The rows are grouped in 4 different ways at once. Each group adds its own fixed numbers to the row, and there is some noise. The rows also spread widely along 12 directions, which tell nothing about the answers.
In the rows, 128 means zero.
Known rows, each followed by its group in each grouping:
[136 122 152 105 159 124 108 139 127 131 103 112 122 104 142 149 132 133
 113 164 108 107 125 167 163 136 163 132 119 141 137 152 120 137 108 117
 105 144 120  96 113]
z193 K z740 (4)
[108 108  75 156 147 157  89 131 131 124 120 139 169 109 121 146 131 113
 107 128 159 140 156 175 138 125 128 142 119 135 120  97 128 136 149 102
 180 166 113 175 179]
z556 F z891 (0)
[132 134 148 134  82 169  94 127 146 167 148 112  95 147 123 137 113 112
 143 109 138 151 121 105 120  98 164 134  68 128 124 102 134 108 131 134
 155 121 115 130 108]
z879 U z335 (2)
[116 128 122 122 108 155 128 112 135 117 126 135 115 133 112 127 108 152
 135 138 117 139 106 123 107 126 156 124 108 108 114 116 127 130 131 132
 129 107 122 134 141]
z193 K z891 (4)
[140 122 176 105 124  56 169 121 130 164 158 109  79 145 150 119 119 114
 135 132 114 144 117 130 162 126 108 109 161 125 179 138  95 164 103 139
  60 111 118 151 104]
z556 U z206 (3)
[129 104 149 161  99  91 137 113 133 173 167 152 117 113 155 141 115 107
 158 110 164 125 153 143 128  98  96 125 104 123 177 101  89 150 142 127
 152 145  99 177 145]
z879 F z206 (0)
[150 159 103 127 111 106 111 134 112  74 122 121 129 113  95 103 127 170
 102 136 109  97  83 147  96 169 178  81 142 149 107 143 137 137 152 141
 103 120 114 127 119]
z193 U z132 (1)
[118 139 107 104  89 125 126 128 128 127 110 116  97 148 131 143 119 132
 147 129 116 132 100 112 136 120 155 119 117 111 133 157 123 115 137 142
  87 125 122 151 117]
z556 K z335 (2)
[145 128 118 165 128 178  94 127 149 126 128 132 140 126 105 132 120 135
 140 147 137 131 117 142 105 134 163 145  66 122 110  99 137 119 119 123
 150 117 120 123 114]
z879 U z740 (1)
[141 155 115 140  93 120 132 125 130 127 121 151 125 136 147 103 136 124
 119 109 132 127 152 122 113 134 121 114 101 136 125 144 128 100 122 125
 129 140 146 121 146]
z879 F z132 (3)
[125 136 105 136 144 102 152 126 119 134 132 130 125 137 134 122 139 121
 130 131 126 133 123 141 149 126 106 117 152 111 140 143 126 143 128 127
  99 127 126 153 128]
z879 U z206 (0)
[132 121 138 121  88 141 103 129 148 136 135 129 132 124 128 131 121 109
 121 111 142 156 148 122 120 124 139 121  95 147 133 117 132 113 151 134
 144 139 119 130 131]
z556 U z132 (3)
[103 135 136 103  67 118 125 122 115 141 126 133  95 127 150 138  98 150
 118 121 127 143 112 149 128 133 165 107 110 138 127 129 104 130 143 122
 118 138 110 169 172]
z879 U z335 (3)
[155 141 211 122  89 112 147 118 144 134 138 141  71 126 154 129 117 160
 168 133 106  86 104  99  93 132 158 124  75 123 151 153 107 101 102 144
 122 100 150  68  94]
z879 F z132 (4)
[105 132  95 115 134 100 154 128 133 104 130 133 123 145 122 125 144 126
 116 128 115 140 114 107 119 140 101 120 183 110 130 132 133 125 119 132
 105 113 152 157 137]
z556 U z740 (2)
[132 107 143  76 142  82 135 131 129 139 114 101 118 119 146 132 111 105
 117 158 114 163 131 159 186 137 125 111 161 138 150 146 114 162 117 129
  49 133  99 157 121]
z556 K z206 (2)
[ 85 128  77 150 104 150 138 118 110 141 146 135 103 143 106 152 101 152
 137 111 139 143  83 148 112 108 142 130 121  86 120 108 113 152 160 124
 140 117 101 204 166]
z556 U z132 (4)
[133 109 160 117 110 117 135 116 148 155 148 150 133 128 150 108 121 106
 136 106 145 149 174 118 130 112  90 123 116 143 143 110 128 115 128 124
 151 136 130 120 144]
z556 F z891 (2)
[124 140  86 152 142 107  95 147 133  99 111 114 121 115 128 156 160 118
  87 133 126  99 128 142 118 149 156 136 147 146 139 122 110 128 106 110
 150 159 156 160 144]
z556 F z132 (4)
[102 147 124 103 116 122 158 138 108 166 126 124 102 156 149 131 144 109
 124  98 119 140 133 113 172  96 105 118 139 109 137 178 137 115 138 133
 108 141 133 121 120]
z193 U z132 (0)
[107 142  88 118 203 193 115 154 125  89  72 131 160 121 112 152 184 161
 112 162 107 101 122 140 139 149 144 160 141 118  92 174 180  84 134 113
 160 139 167  50 116]
z879 U z740 (3)
[139 147 136 137 161 172 125 136 126 135 118 133 134 138 119 110 143 163
 127 127 120 106 127 148 138 126 146 136 100 132 104 142 158 105 125 110
 161 129 140  66 119]
z556 U z891 (1)
[121  99 113 118 128 128 151 106 121 125 131 161 160 111 126 121 108 141
 155 133 141 147 146 153 134 128  90 118 135 111 125 128 139 142 169 133
 117 123  92 141 147]
z193 U z206 (2)
[121 121 103 169 184 124 165 117 125 115 143 164 156 131 112 111 149 156
 134 131 142  98 136 144 110 129  81 135 153 109 134 107 135 140 124 105
 171 123 146 120 150]
z556 K z891 (1)
[116 131 117 114 111 125 130 131 127 118 110 130 103 125 130 149 139 155
 151 131 117 104 107 119 123 128 146 129 134 114 145 168 121 113 158 144
 120 134 125 127 118]
z556 F z206 (3)
[134 121 144 123 143 101 135 130 132 128 136 130 131 118 146 126 133 114
 103 132 126 138 146 141 133 143 113 121 139 146 138 118 122 137 109 115
 125 133 140 125 139]
z879 U z132 (4)
[110 100 132 125 156 108 147 129 147 111 139 133 135 125 131 149 149 109
 118 134 130 138 146 106 115 141  92 144 166 125 151 105 124 131 111 122
 149 122 162 132 133]
z556 U z132 (4)
[146 148 136 128 119 115 126 124 122 130 121 158 135 116 156  93 131 148
 106 119 127 110 148 165 132 135 126 111 114 156 114 143 126 107 127 109
 137 149 134 101 158]
z556 F z740 (4)
[ 98 106 106 108  94 113 151 117 132  97 115 157 140 123 135 139 106 140
 133 132 131 155 129 129 108 154 116 121 135 117 130 125 114 128 140 130
 109 124 132 171 168]
z556 U z132 (1)
[111 113  99 124 174 119 143 134 122 144 114 121 131 132 131 154 146 107
 131 148 124 126 139 143 173 120 109 142 147 103 155 153 124 152 116 120
 102 145 125 138 123]
z193 K z891 (3)
[125 114 125 123 150 141 133 131 122 146 119 138 135 118 133 137 138 139
 146 131 136 117 142 151 153 117 111 138 128 123 140 151 136 123 160 126
 140 144 109 106 125]
z556 F z206 (3)
[136 134 115 125 139 126 119 140 140 129 113 101 110 148 125 137 133 114
 124 145 108 138 110 128 152 140 159 131 122 123 137 140 122 134  93 126
  88 127 140 144 103]
z556 U z891 (1)

New rows, each followed by its group in each grouping:
[132 110 131 146 152 134  98 132 140 146 157  86  97 132  96 158 115 119
 132 147 123 132  80 143 135 121 170 138 124 117 148  97 111 171 120 132
 120 111 101 166  97]
z556 U z891 (4)
[120 124 150 140 126 125 135 125 134 134 141 136 113 121 131 149 136 145
 147 130 131 108 117 126 114 120 134 133 123 116 148 123 121 128 135 128
 156 123 132 126 123]
z879 U z206 (0)
[145 131 141 119  96  84 147 117 145 130 134 117  97 154 136 107 101 101
 123 147 106 170 112 119 135 150 138 113 122 116 141 117  97 151  65 140
  42  99 133 176 114]
z193 U z740 (1)
[146 127 148  92 108  88 124 121 137  76 126 131 146 105 125  92 110 145
  88 145 115 148 125 147 109 183 141  85 153 170 117 120 129 136 135 133
  93 115 124 126 148]
z556 U z132 (3)
[ 99 130 125 109 133 143 161 118 104 141 132 146 123 135 125 116 105 166
 131 119 127 141 109 161 141 121 113 122 134 108 104 140 143 135 151 117
 128 114 109 127 159]
z556 U z132 (2)
[128 125 130 125 134 128  92 135 122 143 140 147 162  94 144 123 147 137
  94  95 150 105 172 170 137 112 119 109 130 181 125 125 144 114 182 105
 200 183 112  98 164]
z556 U z891 (4)
[142  91 125 155 158 122 131 123 159 135 128 157 157 118 144 148 149  94
 164 146 147 119 172 126 134 127  81 160 106 115 168 127 118 120 113 127
 133 142 140 118 111]
z556 F z740 (3)
[137 119 130 107 182 117 139 145 130 113  88  94 110 131 129 159 147 127
 136 182  90 119 107 139 173 157 156 148 147 110 147 168 122 145  80 131
  64 121 141 111  76]
z193 U z206 (1)
[143 110 209 134 147 136 102 126 135 140 148 117 103  93 118 142  99 164
 134 171 126  99  85 176 121 138 183 133  92 141 137 102 108 156 116 120
 150 109  97 105 114]
z879 F z740 (0)
[126 173 125 131  50  95 117 136 137 128 140 114  70 153 132 119 152 114
 100  84 120 117 122  71  91 121 157 103 130 142 146 134 112 101 116 147
 138 134 156 147 124]
z193 F z132 (3)
[118 121 146 136 112 107 131 126 135 139 132 146 107 117 148 165 129 146
 151 131 130  93 117 141 123 124 141 137 106 117 165 142  99 128 130 126
 135 142 128 137 130]
z556 U z740 (3)
[112 118 164 136 119 104 131 126 117 161 154 136  99 106 143 149 124 149
 136 119 144 101 120 151 127 107 131 123 131 134 159 117 103 145 152 122
 171 144 104 145 148]
z879 F z206 (0)
[ 83 114 117  94 191 144 119 156 121 124 105  65  94 139 104 178 130 124
  80 171 102 164  81 158 172 148 172 157 177 116 118 117 129 169  82 103
 105 115 134 166 128]
z556 U z132 (2)
[134 103 141 114 120 138 129 116 139 136 139 141 131 130 133 118 115 118
 149 129 136 148 138 118 129 123 108 128 120 129 131 116 129 119 149 139
 130 117 116 121 126]
z556 F z335 (4)
[124 137 161 119 131 134 133 133 123 150 164  95  93 147  98 117 119 128
 119 123 121 148  80 114 130 114 142 110 141 122 126 118 141 145 140 142
 124  91 108 124  96]
z879 U z132 (0)
[120 150  76 112 148 128 129 148 126 134  96  86 106 163 128 138 153  94
 108 144 103 168 117 120 177 132 140 134 155 108 128 164 136 129 103 132
  59 129 140 157 103]
z879 U z206 (3)
[114 134 112 109 158 190 112 156 140 118 101  91 104 164  98 146 167 128
 134 140 107 131  98  74 135 125 155 157 138 113 111 147 164  85 125 141
 146 111 160  80  72]
z556 F z335 (1)
[139 146 159 111 128  98 106 133 126 104 128 118 128 102 125 102 130 147
  70 146 116 115 117 160 123 152 166  95 148 173 118 114 125 139 114 115
 132 131 126 114 144]
z193 K z740 (0)
[152 135 167 131 118 135 137 117 168 105 120 136 107 144 127 110 125 138
 143 159 106 131 114  99  97 157 148 143  96 117 128 122 121 104  70 137
 106  86 166  93 102]
z556 F z740 (3)
[123 148 104 120 134 138 120 144 124 125 114 125 126 140 122 109 152 135
 106 119 121 124 121 122 132 128 130 120 145 140 110 146 149 100 137 126
 138 137 138 108 125]
z556 F z740 (1)
[101  89 140  75 146 107 144 139 139 113 110 103 111 138 135 165 127 111
 129 164 107 161 113 107 153 155 129 139 173 122 151 131 114 141 105 135
  83 115 145 153 112]
z556 U z335 (1)
[138 155 107 160 121 143 110 133 138 146 125 126 126 150 134 117 141  97
 105 120 130 142 145 137 143 116 142 136  93 125 118 120 129 117  84 112
 130 141 146 142 130]
z193 U z740 (0)
[122 121 128 160 156 107 123 131 132 130 152 131 118 110 128 144 160 135
 113 121 143  94 138 131 103 122 115 138 160 139 152  95 116 137 128 113
 197 141 142 133 141]
z879 F z206 (4)
[140 145 130 137 126 145 122 129 119 179 159 107  98 159 121 109 125 112
 127 107 128 146 110 125 149  96 131 115 114 126 122 121 140 131 139 131
 125 116 107 124 105]
z879 U z335 (4)
[129 143 105 127 114 110 127 128 135 107 131 132 115 137 122 116 150 135
 125 113 119 111 117  97 105 131 127 110 153 130 133 141 130 106 142 141
 134 128 148 128 126]
z556 F z891 (4)
[ 89  94 102 123 122 169 112 132 137 132 112 129 126 130 124 185 128 115
 165 137 142 139 120 113 136 113 139 160 109  98 141 131 123 115 155 135
 150 138 122 158 128]
z556 F z335 (0)
[114 111 133 115 145 165 122 136 136 112 109 116 117 129 109 149 123 145
 131 155 120 136 104 128 123 146 155 152 115 117 118 125 134 122 118 126
 138 112 136 114 118]
z556 F z132 (1)
[144 144 125 145 101 160 123 117 139 155 135 150 129 145 134 106 122 126
 144 107 133 139 136 127 127 103 126 128  75 120 111 134 142  95 138 130
 135 126 124 108 124]
z556 U z740 (4)
[137 134 144 149 143 175 130 123 135 176 150 127 110 155 120 122 128 130
 155 112 129 130 122 125 142  89 128 145  84 106 124 129 145 115 130 124
 154 116 123  91 103]
z556 U z891 (4)
[130 149 131 137  86 129 133 114 121 139 153 157 126 125 132  97 135 153
 119  83 141 119 149 123  98 105 114 102 123 143 117 117 141 104 169 129
 182 137 122 108 154]
z193 U z206 (4)
[112 130 153  81 101 133 127 131 139 133 110 124 114 130 151 129 131 127
 101 127 118 166 149 117 139 136 138 122 131 149 123 134 134 103 127 125
 128 135 143 113 147]
z879 U z206 (3)
[120 149 110 149 142 104 153 129 125 115 142 166 144 129 134 110 174 153
 115 104 133  85 144 122 104 129  87 119 161 132 137 139 141 103 144 118
 173 141 160  99 146]
z556 U z740 (3)
[ 94 151  68 139 145 186 151 126 116 140 100 143 135 169 127 122 141 126
 126 118 121 156 137 133 160 109 117 148 113  80  93 153 156 107 112 110
 132 130 152 133 153]
z193 U z891 (0)
[167 138 119 137 121  92 114 125 136 102 127 132 138 117 141 110 131 121
 119 144 120 117 135 140 120 160 140 104 121 152 132 128 116 129 112 127
  95 131 137 132 123]
z879 U z335 (4)
[117 149  66 155 134 147 128 126 125 123 110 140 145 142 128 116 142 124
  98 126 136 157 153 154 133 137 121 137 125 121 105 112 139 122 111 103
 138 141 145 161 172]
z879 U z206 (3)
[117 135 117  79  97  63 163 129 132 119 122 136 104 145 155 119 147 113
 138 108 106 128 132  77 139 130  91  96 184 124 158 182 123 106 137 152
  75 135 151 138 122]
z556 F z891 (2)
[135 126 118 129 140 122 136 122 127 131 122 135 141 139 136 111 124 114
 128 140 131 142 138 145 155 128 114 121 125 126 129 130 128 133 120 120
 106 127 128 136 133]
z556 K z335 (0)
[100 100 159 128 156 121 154 120 128 135 143 157 129 118 146 149 132 153
 135 130 141 111 148 147 123 128 100 150 141 127 142 100 121 132 116  99
 186 134 146 118 163]
z556 U z335 (2)
[122 118 133 134 169 135 156 125 127 143 132 134 123 140 121 128 131 146
 149 142 125 117 117 138 144 117 111 138 130 105 140 134 130 140 121 119
 130 117 126 111 118]
z556 K z891 (1)
[124 115 124 122 105 151 112 137 148 125 105 148 150 119 147 154 141 114
 142 116 140 130 168 115 123 127 126 142  85 138 138 144 135  87 143 126
 157 159 147 106 127]
z556 U z132 (1)
[136 123 148 135 159 132 136 127 138 137 132 130 130 130 133 113 144 125
 123 135 133 131 145 138 141 125 109 141 135 132 131 118 134 125 113 117
 152 124 139 106 124]
z556 F z206 (0)
[141 143 164 122 121  94 104 144 141 163 141  83  73 143 137 126 133  99
  87 132 115 137 113 134 154 126 164 123 133 156 152 117 101 143  79 122
 104 133 131 145 108]
z556 F z740 (3)
[138 147 134 156 133  88  87 148 123 107 138 108 103  96 122 157 155 147
  83 128 123  59 109 160 103 147 189 116 137 163 149 116 102 148 113 110
 168 158 137 135 130]
z193 U z132 (4)
[186 171 132 151  71 151  95 110 142 131 138 139 135 139 122  55 102 127
 108 114 124 153 135 146 107 132 166  95  55 153  83 110 143 104 114 130
 111 112 114 108 127]
z193 U z740 (4)
[147  95 118 157 162 140 113 122 139 147 157 120 155 131 102 116 116  97
 128 142 157 158 140 149 138 123 106 133 120 133 135  67 130 162 129 121
 141 118  97 155 119]
z556 K z335 (1)
[134 157 117 109  50  98 128 130 126 139 110 143 107 141 166 120 129 124
 138 100 124 119 138 103 129 120 142  94  98 143 141 170 116  88 145 141
  99 155 134 135 132]
z879 K z335 (1)
[115 140 150 115 103 150 152 114 130 151 122 143 100 150 145 120 105 156
 140 126 115 144 121 140 138 123 145 133  89 110 119 141 123 117 111 117
 119 117 136 120 152]
z556 U z891 (3)
[123 134 109 122 110 141 106 135 138 130 143 104 104 144 103 141 136 124
 136 111 118 131  92  93 119 110 154 116 135 119 134 135 139 118 165 152
 126 120 117 137  97]
z556 U z891 (4)
[147 163 132 158 130 131 135 127 136 110 128 125  97 145 119 122 146 146
 130 132 105  94 104 113  99 140 160 134 104 112 126 137 128 116  84 127
 130 107 165  99 101]
z193 U z132 (4)
[116 138 122 114 121 116 133 129 109 132 117 129  98 132 148 128 122 151
 112 131 117 119 112 156 143 135 149 123 136 135 121 140 111 128 119 112
 120 136 133 143 158]
z556 F z335 (4)
[112 108 152 128 163 143 139 124 126 143 137 136 119 117 127 152 121 152
 145 151 123 118 105 149 130 123 129 145 123 108 132 124 126 138 129 121
 140 114 120 110 127]
z879 U z740 (4)
[144 154 130 125 114 142 137 123 128 131 119 138 123 148 130  92 125 146
 128 121 112 129 130 130 134 132 143 113  99 127 107 148 143 109 114 126
 114 121 136  96 124]
z193 U z891 (1)
[127  95 172 103 125 102 141 119 127 142 157 145 131 110 140 123 118 131
 149 124 144 120 135 130 136 120  95 109 146 142 155 125 121 135 170 139
 144 128 103 117 128]
z556 F z335 (0)
[ 95  83 128 118 178 167 123 126 139  96 130 119 152 111  86 156 112 140
 118 169 132 162 101 149 119 153 136 152 148 112 113  83 140 160 135 120
 153  98 118 146 141]
z556 U z132 (0)
[125 138 142 145 136 126 149 129 128 155 151 117  93 152 119 122 141 133
 128 116 125 127 121 116 126 112 124 133 135 115 140 110 126 137 105 126
 146 113 136 126 111]
z193 U z206 (1)
[141 157 118 149 121 154 102 139 135 156 140 112 113 147 113 119 144 118
 119 114 129 128 114 122 129 108 150 125  99 130 121 131 146 112 135 132
 139 128 121 114 101]
z879 U z740 (3)
[120 142 129 114 120 113 147 129 118 123 128 152 122 132 150 122 162 140
 126 103 121  97 148 105 122 121 107 115 150 138 133 157 140  94 147 129
 156 144 156  86 133]
z193 U z335 (4)
[100 118 142 101 144  85 150 133 142 116 131 124 110 132 145 148 152 119
 109 133 112 132 135 101 127 143 110 130 183 130 155 124 120 131  94 119
 131 130 170 138 139]
z879 U z891 (2)
[109 146 100  95 155 109 178 128 108 121 121 124 115 156 128 100 142 144
 104 126 102 153 109 128 156 133  94 110 202 113 112 155 145 130 133 127
  86 108 140 130 139]
z556 U z206 (4)
[124 134  78 144 166 165  84 155 128 142 107 104 144 125 116 158 167 112
 108 125 139 123 144 156 165 114 146 149 128 136 128 142 150 119 154 114
 160 169 118 126 115]
z556 U z206 (3)
[ 89 107 119 135  92 161 105 125 155 117 105 153 118 109 144 209 128 145
 166 134 136 107 135 117  94 125 169 167  69 103 148 125 108 102 128 119
 182 155 150 151 155]
z879 U z891 (2)
[140 144 129 115 149 150 131 137 132 112  92 123 122 137 129 116 139 139
 119 152 106 128 125 139 146 152 147 137 113 126 111 165 144 107 100 122
 103 121 150  84 114]
z556 F z132 (3)
[144 170 100 163 143 123 153 129 123 111 117 148 119 150 129 108 155 162
 140 126 107  80 111 125 111 141 136 121 116 108 124 161 137 108 101 121
 122 122 167 100 118]
z879 U z891 (1)
[143 121  96 139 140 158 104 127 133 126 116 126 143 132 114 126 131 108
 141 140 134 134 140 134 139 130 133 139 107 120 116 126 145 122 126 130
 125 130 117 126 112]
z193 F z335 (2)
[147 134 130 111 200 152 131 139 134 102 106  85 124 150  91 105 137 132
 104 180  87 148  94 137 157 166 160 134 150 120 100 133 155 146  72 124
  77  88 142  90  82]
z193 U z891 (1)
[140 126 127 144 133 116 121 124 141 108 128 126 132 118 121 136 139 125
 131 145 124 117 129 133 121 141 142 128 125 123 142 120 122 138 115 130
 126 125 134 136 114]
z193 U z206 (0)
[129 152 106 123 102 149 114 118 129 109 133 130 122 142 104  79 113 152
  94 115 121 155 108 131 102 136 151 101 134 143  84 106 145 116 144 126
 139 110 124 137 159]
z556 F z891 (4)
[157 140 138 164 114 135 120 124 130 151 144 145 125 133 136 100 126 127
 135 114 145 115 147 138 118 122 127 123  82 145 126 107 124 114 118 117
 159 135 128 114 132]
z879 F z335 (1)
[137 141 123 152 147 165 119 127 137 126 118 132 129 135 114 130 136 142
 137 144 118 115 119 141 124 129 151 151  90 106 109 128 144 117  96 116
 139 116 139 100 113]
z193 U z740 (2)
[140 150  91 167 167 123 126 129 104 134 138 138 149 123 120 106 136 143
 110 127 134 104 120 188 148 127 127 110 130 128 118 134 139 152 139 107
 134 143 111 140 147]
z879 U z891 (0)
[110  93 165 110 174 135 153 130 169 144 124 106 111 153 141 156 145  86
 129 155 119 179 159  94 153 129  99 179 147 108 151  96 127 128  50 114
 129 105 178 122 108]
z556 U z206 (2)
[104 124 145 125 128 151 133 128 134 141 120 139 120 129 143 148 137 142
 133 123 133 132 142 135 136 115 129 149 114 120 131 126 131 111 129 113
 171 137 143 119 146]
z556 U z206 (0)
[155 138 134 125 112  95 121 127 138 110 147  93  94 150 104 113 115 119
 133 148 106 136  69 113 126 149 165 100 141 123 141 125 114 153 114 154
  60  89 119 163  81]
z556 U z335 (0)
[161 133 172 115 143 121 128 127 131 127 133 133 137 117 133  83 123 138
 102 137 125 131 146 159 135 150 123 112 121 166 116 127 141 125 121 118
 129 121 123  74 130]
z556 F z132 (3)
[139 128 120 127 104  98 129 116 129 142 135 152 143 117 155 111 126 110
 124 110 138 127 168 141 138 114 105 102 117 142 146 136 117 127 142 124
 122 157 116 137 150]
z193 K z891 (4)
[128 160  88 151 112 100 119 139 118 152 150 131 121 146 134 104 165 106
 105  74 143 110 145 118 137  95 104  99 154 142 141 143 134 111 157 127
 158 163 132 149 139]
z556 F z891 (0)
[137 147 146 109  52 108 136 114 147 120 154 147 114 140 128  90 130 141
 132  87 133 141 135  77  83 121 115  87 133 147 133 126 140  90 175 158
 141 115 131 115 127]
z556 U z206 (3)
[119 140 106 133 142 136 120 135 135  87 109 133 141 130 126 132 156 135
 108 141 121 119 128 119 112 155 141 131 141 134 115 127 140 106 113 117
 149 128 170 120 137]
z879 U z335 (0)
[127 131 115 154  78 151 119 101 141 130 165 141 122 143  96 100  89 145
 130 112 145 165 107 133  86 123 147 111  94 118 109  73 124 141 150 134
 145  99 101 178 159]
z556 U z891 (3)
[121 122 138 121 190 113 138 142 125 145 140 100 117 138 120 134 159 109
 104 138 116 126 131 132 165 127 115 134 174 128 149 131 136 153 103 118
 125 129 135 109 106]
z193 U z891 (3)
[137 148 122 112 102 135 106 131 128 108 120 116 123 132 112 101 121 146
  99 127 112 138 112 134 119 147 173  99 122 151 102 125 140 123 131 130
 120 125 123 124 132]
z193 U z891 (1)
[134 145 108 135 142  90 148 135 142 128 122 103  96 165 136 116 140  83
 100 137 110 158 130 114 146 145 118 137 154 115 139 122 112 140  43 118
  77 114 169 171 121]
z556 F z132 (2)
[139 132 123 142  96 125 120 124 131 125 139 142 124 133 128 121 122 139
 141 114 137 119 124 128 110 130 141 116 104 136 132 116 122 118 144 131
 139 130 124 140 129]
z556 U z335 (1)
[131 115  76 140 127 122 125 115 127 137 141 134 152 134 118 110 109  91
 117 132 138 178 136 153 145 126 104 115 133 115 120 106 127 156 135 131
  84 124  95 189 143]
z193 U z740 (4)
[148 144 131 125 164 126 149 119 139  99 117 152 159 135 135  77 141 145
 106 138 114 133 158 144 129 159 103 122 139 141  99 127 156 111  87 104
 131 116 169  80 148]
z556 U z891 (2)
[ 95 126 128 118 122 122 131 131 123 141 124 123 101 129 133 161 125 143
 134 131 125 113 101 139 144 110 150 128 130 112 149 144 109 139 139 123
 131 139 121 156 142]
z556 K z891 (0)
[110 113 131 113 145 128 149 118 123 138 139 124 123 135 114 125 111 132
 135 146 126 153 101 136 145 120 118 116 144 106 132 124 130 155 140 132
 104 104 104 148 131]
z879 K z891 (0)
[147 139  75 174 164 139 104 131 116 120 123 128 147 118  99 132 134 138
 127 151 130  99 105 186 139 137 151 131 110 112 123 137 131 155 134 122
 110 135  97 145 116]
z193 U z740 (3)
[118 117 162 140 131 151 170 113 138 137 125 179 135 128 152 142 127 153
 181 126 133 105 145 127 122 117 100 155  77  91 141 151 130 101 124 120
 159 121 153  82 132]
z556 U z132 (0)
[121 115 116 134 123 136  96 132 137 114 139 134 146 106 110 134 136 125
 119 130 145 126 121 127 105 129 131 118 135 140 128 108 137 123 167 136
 165 135 113 139 132]
z879 F z740 (0)
